The first 10 rows are patterns. Each new row is the sum of 3 different patterns, raised or lowered, with some noise. Before adding, each is slid sideways (what falls off one end comes back at the other) and multiplied by a number that may be negative. Names go in the order of the patterns.
In the rows, 128 means zero.
Some rows, each with the names of its patterns after it:
[131 134  95 111 127 125 136 110 130 168 136 134 116 126 124 132 119 111
 143 134 140 137 165 142 111 139 123 136 139  81 118 131 100 159 113 117
 134 144 136 137 141 123 115]
z_63
[120 138 130 131 154 131 148 116 104  91  99 137 130 134 158 133 148 129
 111 119 147 140 146 160 150 133 111 113 123 154 152 136 127 118 105 115
  91 109 129 145 165 134  89]
z_395
[120 158 139 114 136 123 135 137  98 127 149 119 154 147 122 118 118 121
 142 121  98 136 104 140 130 169 109 135 126 151 124 108 129 147 136 146
 156 167 142 143 150 145 130]
z_713
[127 124 112  84 136 140 129 151 107 107 167 110 151 125 145 156 110 124
 130 113 120 120 111 133 122 134 119 109 122 138 132 115  81  97 106 148
 100 133 130 127  76 112 126]
z_979
[108 122 147 117 109 113 104 135 143 146 149 137 134 137 145 125 139  99
 125 140  99 103 142 106 139 119 173 127 138 142 129  98 148 140 116 140
 128 131 168 100 125 145  84]
z_557
[120 101 136 153 136 134 128 144 118 123 165 143 140 130 132 142 131 100
 134 134 157 137 125 125 141 122 127 107 118 113 109 119 133 134 100 134
 141 100 136 131 152 153 118]
z_81
[119 142 113 131 138 150 113 141 152 149 135 119 104  94 124  95  91 117
 120 171 139 150 122 109 128 135 102  98 136 112 129 145 125 131 143 123
  92 125 110 166 148 100 109]
z_24
[152 120 110 152 141 126 141 114 157 125 140 119 113 136 138 104 117 117
 133 108 127 138 155 119 123 140 132 109 127 140 122 156 107 130 137 133
 121 140 147 155 125 101 117]
z_644
[129 135 129  82 134 123 135 128 108 121 141 125 148 110 115 132 132 138
 120 125 151 109 138 144 120 121 111 128 134 130 136 122 123  95 118 114
 112 121 113 134 114 132 125]
z_65
[153 116  99 130 125 168 151 127 129 136  99 162 119 155 101 127 133 114
 131 112 125 137 110 128 139 109  94 124 107 151 140 151 163 119 119  99
 137 131 113 149 100 103 123]
z_550

New rows, each followed by the names of its patterns:
[170 136 148 149 123  97 143 149 125 115 106 114 160 127 110 189 153 145
 142 131 158  84 143 120 166 144 152 130 123 140 165 156 124 114 123 136
 111 116 169 130 141 121 127]
z_979 z_557 z_550
[138 173 126 143 112 127  77 147 139 129  98 154 143 126 117 139  96 100
  80 140 133 109  96 118 143  79 127 156 117 132 118 133 161 122 110 123
  81 113 117 120 139 128 143]
z_713 z_979 z_24
[150 145 137 186 158 149 176 137 168 152 151 155 148 169 152 118 168 142
 142 143 163 159 175 167 151 140 160 137 189 145 175 149 152 161 141 171
 131 153 165 137 155 197 136]
z_713 z_65 z_550
[148 167 148 167 154 139 201 146 169 156 129 149 172 149 153 143 157 167
 155 154 148 146 164 144 145 148 145 174 165 150 126 160 167 153 161 170
 162 180 151 144 160 157 124]
z_63 z_713 z_979
[143 105 160 101 105  97 105 135 145 159 121 158 161 157 134  85 150 125
 132 152 115 119 107 159 116 144 123 132 124 108 133 134 164 120 122 121
 111 144 162 142 119 129 129]
z_557 z_24 z_550
[121 107 101 110 133 156 144 132 121 110  94 147 176 144 168 162 154 141
 127  94 142 153 176 124 124 130  97 128 108 126 189 174 151 181 161 137
  99 135 143 145 142 136 106]
z_63 z_395 z_557
[135 134 136 150 142 138 151 118 131 136 133 150 145 105 144 107 134  94
 109 139 136 148 132 111 134 135 130 137 132 122 146 119 121 115 128 164
 136 138 125 145 140 125 129]
z_395 z_979 z_550
[183 108 149 137 117 134 155 146 175 134 109 126 147 118 113 161 162 150
 137 123 136 117  94 121 113 150 150 114 106 113 130 109 120 140 135 128
 109 112 100  91 138 127 122]
z_395 z_713 z_644
[118 123 119 122  99 113 118 125 112 125 149 127 153 169 138 145 144 111
 191 132 132 133 110 120 165 144 143 140 128 148 169 126 153  98 145  98
 162 132 145 135 138 138 133]
z_713 z_65 z_550
[119 127 111  79  98 127 155 131 101 143  94 113 104 118  94  95  92  94
 119 142 152 119 164 144 130 117  73 115 111  94 121 108 116 139 151 100
 125 121  81 116 108  81  97]
z_63 z_979 z_24
[147 152 181 179 141 132 130 193 182 192 162 127 149 159 154 132 154 155
 128 156 146 161 182 153 156 183 155 171 141 156 161 177 160 172 175 206
 182 164 183 165 188 159 157]
z_63 z_81 z_65
[150 121 133 159 126 149 132 149 151 113  93 118 124 158 151 170 107 136
 133  94 157 175 134 113 137 134 125 141 106 126 135  91 147 170  61 134
  98 132 125  81 148 119 138]
z_979 z_644 z_550
[ 48  87  81  74 107  97  66 111  87  64  89 106 120 115  58  69  66 120
 135 114  80 106  90  80  74 170 120  98  76  95 122 127  57  61  78  83
 108  99  53  96  59  74  64]
z_979 z_81 z_550
[148 169 173 151 160 181 180 153 169 150 217 174 154 159 182 198 147 171
 153 197 174 165 177 198 147 163 161 102 173 118 112 157 137 207 201 194
 172 143 175 191 146 155 163]
z_979 z_557 z_24
[120 140 150 142  89  91 146 144 103 172 121 171 133 111  94  79 150 153
 148 162 131 169 122 108 164 173 153 155 151 157 127  77 129 135 190 154
 135 134 126 118 130  85  97]
z_395 z_81 z_550
[134  76 114 113  84 152  76  99 129  83  94  89 111 108 108  96  63 129
 107 123 108 144 103 111 118 129 115  61 106 111  99  94 131 107 130 100
 149  99 118 131 133  71 121]
z_713 z_557 z_644
[136 149 109 188 151 142 153 153 152 154 145 165 139 160 156 164 133 139
 163 188 177 153 145 174 132 153 145 168 168 129 148 159 143 195 155 129
 152 108 152 174 109 153 124]
z_713 z_979 z_65
[ 87 100  70 125 121 118  92 139 121 103 121 109 121 127  74 128  80  72
 146 140 117 107 125 136 143 127 103 116 114  99 143 121 125  80 107 106
 144 133 103 131 127  81 120]
z_395 z_557 z_550
[138 134 126 110 116  99 133 102 108 141 128 149 118  74 112 123 120 124
 125 117 147 114  93  96 103 139 126 124 146 113 118 134 102 127 118 131
 151 144 141 112 106 109 110]
z_63 z_395 z_550
[121 121 125 144 105  82 107  92 145 120 131 147  86 103  89 108 114 106
 126 117  99 106 115  96  92 123 103 137 136 115 126 131 119 138 110 133
 119 108 105 119 119 103 108]
z_713 z_81 z_550
[139 166 122 166 139 112 172 144 146 171 107 153 176 141 140 119 127 146
 163 140 150 149 194 179 158 173 148 164 150 145 135 141 192 148 147 130
 134 171 137 176 135 115 111]
z_63 z_81 z_644
[140 112 112 131 137  92 127 121 147 147 105 121 120 101  93 102 132  95
  86  93 108 176  93 130 157  76 115 125 138 132 106 101  68 138 161 131
 137 137 140 138 114 162 148]
z_63 z_979 z_81
[144  84 113 124 108 135 109  92 144 106  92 122  87  93 116 120 125 124
 114 118 128 111 139 115 106  65 135 104 123  98 153 145 114 110 108 110
  88  66  95 103  81 108 105]
z_63 z_713 z_65
[138 144  80 111 137 141  84  86  96  91 127  86 125 139 158 123 151 145
 127 125  72  86 130  91  69 152 122 124 125 151 141 100 138  98 103 154
 117  72 111 116 115 133  99]
z_557 z_24 z_644
[192 179 198 143 177 177 178 168 240 234 216 174 165 157 150 160 117 137
 159 185 216 146 193 126 142 157 172 172 150 159 149 171 193 188 191 198
 193 159 183 147 172 184 185]
z_395 z_979 z_24
[122  96 179 120 110 127 125 154 121 150 103  93 130 144  75  91 113 123
 123 119 132 174 122 114 137 122 113 114 127 109 152 109 127 137 155 120
 121 151 136 114 105  73 145]
z_63 z_644 z_550
[122 145 146 126 127 145 119 136 114 133 163 136 131 112 135 106 109 113
 169 149 111  93 111 139 156 165 157 165 169 137 134  70 114 116 138 138
 160 127 168 148 116 145 146]
z_395 z_713 z_24
[157 165 164 137 163 131 156 142 137 147 167 161 132 127 136 200 170 141
 169 169 155 135 160 163 165 120 161 168 170 185 141 137 165 130 168 149
 182 149 137 144 146 178 161]
z_644 z_65 z_550
[139 156 125 133  91 101 101 120 125 107 116 136 143 102 109 104 108 124
 119 110 113 136 125 114  92 119 139 124 131 136 130 104  96  88 130 110
  72 106  95 110 135 144 114]
z_63 z_24 z_550
[161 130 134  96 140 125 116 123 155 123 109 113 126 130 147 134 119 121
 117 133 145  80 153  88 106 123  93 117 102  96 137 119 139 130 111 113
 106 132 126 118 111  97 114]
z_979 z_81 z_644
[109 114  91 124 116  79  98 116  94  89  76 108  87 104  90 123 149  95
  98  56 101  87  92  82  79 106  84 107 112 143 135  81 106 120  82 104
  33  80 104  47 127  94  85]
z_63 z_557 z_644
[114 148 136 118 139 145 164 115 107 143 100 119  97  83  98 135 183 144
 148 129 132 166 124 148  99 128  63 157 138 124 107 158 147  94 115  92
 156 118  68 101 116 113  94]
z_713 z_24 z_644
[141 120 135 134 149 152 132 135 143 134 146 163 140 123 150 164 145 129
  99 125 122 152 102 169 124 117 134 129 156 173 101 103 108 110 146 108
  81 164 103 133  77 102 174]
z_63 z_979 z_81
[141 122 138 219 131 118 148 172 111 111 141 159 199 203 169 141 155 100
 149 142 148 131 169 156 110 132 110 120 130 111 164 159 138  92 138 110
 173 165 198 187 164 155 125]
z_395 z_713 z_550
[118 125 173 144 118 165 177 134 166 112 133 114 120 128 144 160 134 116
 145 116 166 144 137 122 168 151 120 144 109 103 138 140 125 196  97 147
 119 159 129 144 158 150 152]
z_63 z_644 z_550
[ 97  91 148 108 130  93  88 120 107 152 146  74 133 100 111  83  95 101
 114 111 101 118 133 109 109 107 144 120 131 118 110  84 146 169 147 149
  83 146 136  89 116 147  82]
z_63 z_979 z_557
[180 152 152 150 175 183 152 153 161 139 191 170 131 159 131 175 146 119
 168 140 162 169 143 153 163 145 167 142 163 153 142 144 156 165 171 172
 155 136 174 164 157 159 193]
z_713 z_979 z_65
[164 157 124  87 124 122 109 115  56  90 104 132 122 159  94 112  84 144
 102  96 129 109 135 115 100 132 125 103 109 145 123 158 107  79  83  82
 134 112 149 115 135 125 111]
z_81 z_24 z_550
[135 110 130 100 119  91 134  91  79  86 135 112  85 105 100  83  78  56
 118  96 109  84  73 113  92  74 104  97 111  86  90 122 114  68 107  94
  95  99 111 128 102 110  86]
z_395 z_713 z_644
[141 102 105 141 120 105 118 115 107  97 127 114 103  86  90  93 112 114
 107  81 113 104 130 101 122 122  82  76  82 113  86 101  87 125 128 112
  92 106 112 128 100  82  90]
z_81 z_24 z_644
[182 180 183 179 158 182 154 179 185 138 150 187 154 193 168 218 186 158
 184 192 139 178 181 168 187 179 174 213 145 156 176 121 150 167 170 164
 146 165 144 177 192 200 161]
z_557 z_644 z_65
[100 140 158 125 112 121 116 150 131  74 127  92  97 116  77 125 123 124
 139 116 136 165 112 117 108 141 157 121 114 135 116 159 149 167 111 161
 105 120 153 169 141 111 117]
z_713 z_979 z_644
[131 129 134 157 144 107 106 130 105 131 118 144 135 119 119 114  96 114
 115 124 134 141 131 133 107 125 110 118 127 137 156 123 115 121  97 139
 145 134 135 134 135 112 132]
z_395 z_557 z_65
[151 162 154 169 177 137 195 173 136 173 102  96 160 163 179 185 111 160
 168 157 172 120 149  99 162 140 149 148 133 163 173 134 152 150 129 128
 114 107 114 148 190 158 127]
z_713 z_81 z_550
[113 116 147  82 110 110 157 111 112 111 112 130 138 136 137 135 111 120
 135 120 124 105 129 147  93  93 138 116 131 109 162 141 133 131 122 106
 132 141 117 133 132 125 147]
z_713 z_557 z_644
[140 148 160 173  92  96 147 100 174 138  78 158 122 123 138 106 133 132
 138 163 115 122 148 119 149 115 170 187 156 139 123 153 168 176 143 103
 168 124 139 176 204 164 116]
z_63 z_979 z_65
[140 140 109 163 152 141 123 118 138 138 115 114 129 134 139 125 126 117
 138  99 152 129 137 151 147 120 123 113 159 130 116 154 163 147 154 126
 143 134 125 156 158 159 123]
z_395 z_713 z_550
[131 123 150 141 162 129 124 118 116 122 144 135 139 122 149 130 137 133
 128  71 160 122 157 144 141 149 141 114 129 115 114 125 160 130  93 135
 185  91 130 154 142 175 129]
z_81 z_65 z_550
[ 97 118 126 110 129 174 156 117 137 105 149 175 158 139 190 180 148 147
 120 121 158 109 136 186  92 134 140 157 163 130 200 154 169 158 148 130
 164 139 143 192 153 180 162]
z_557 z_81 z_550
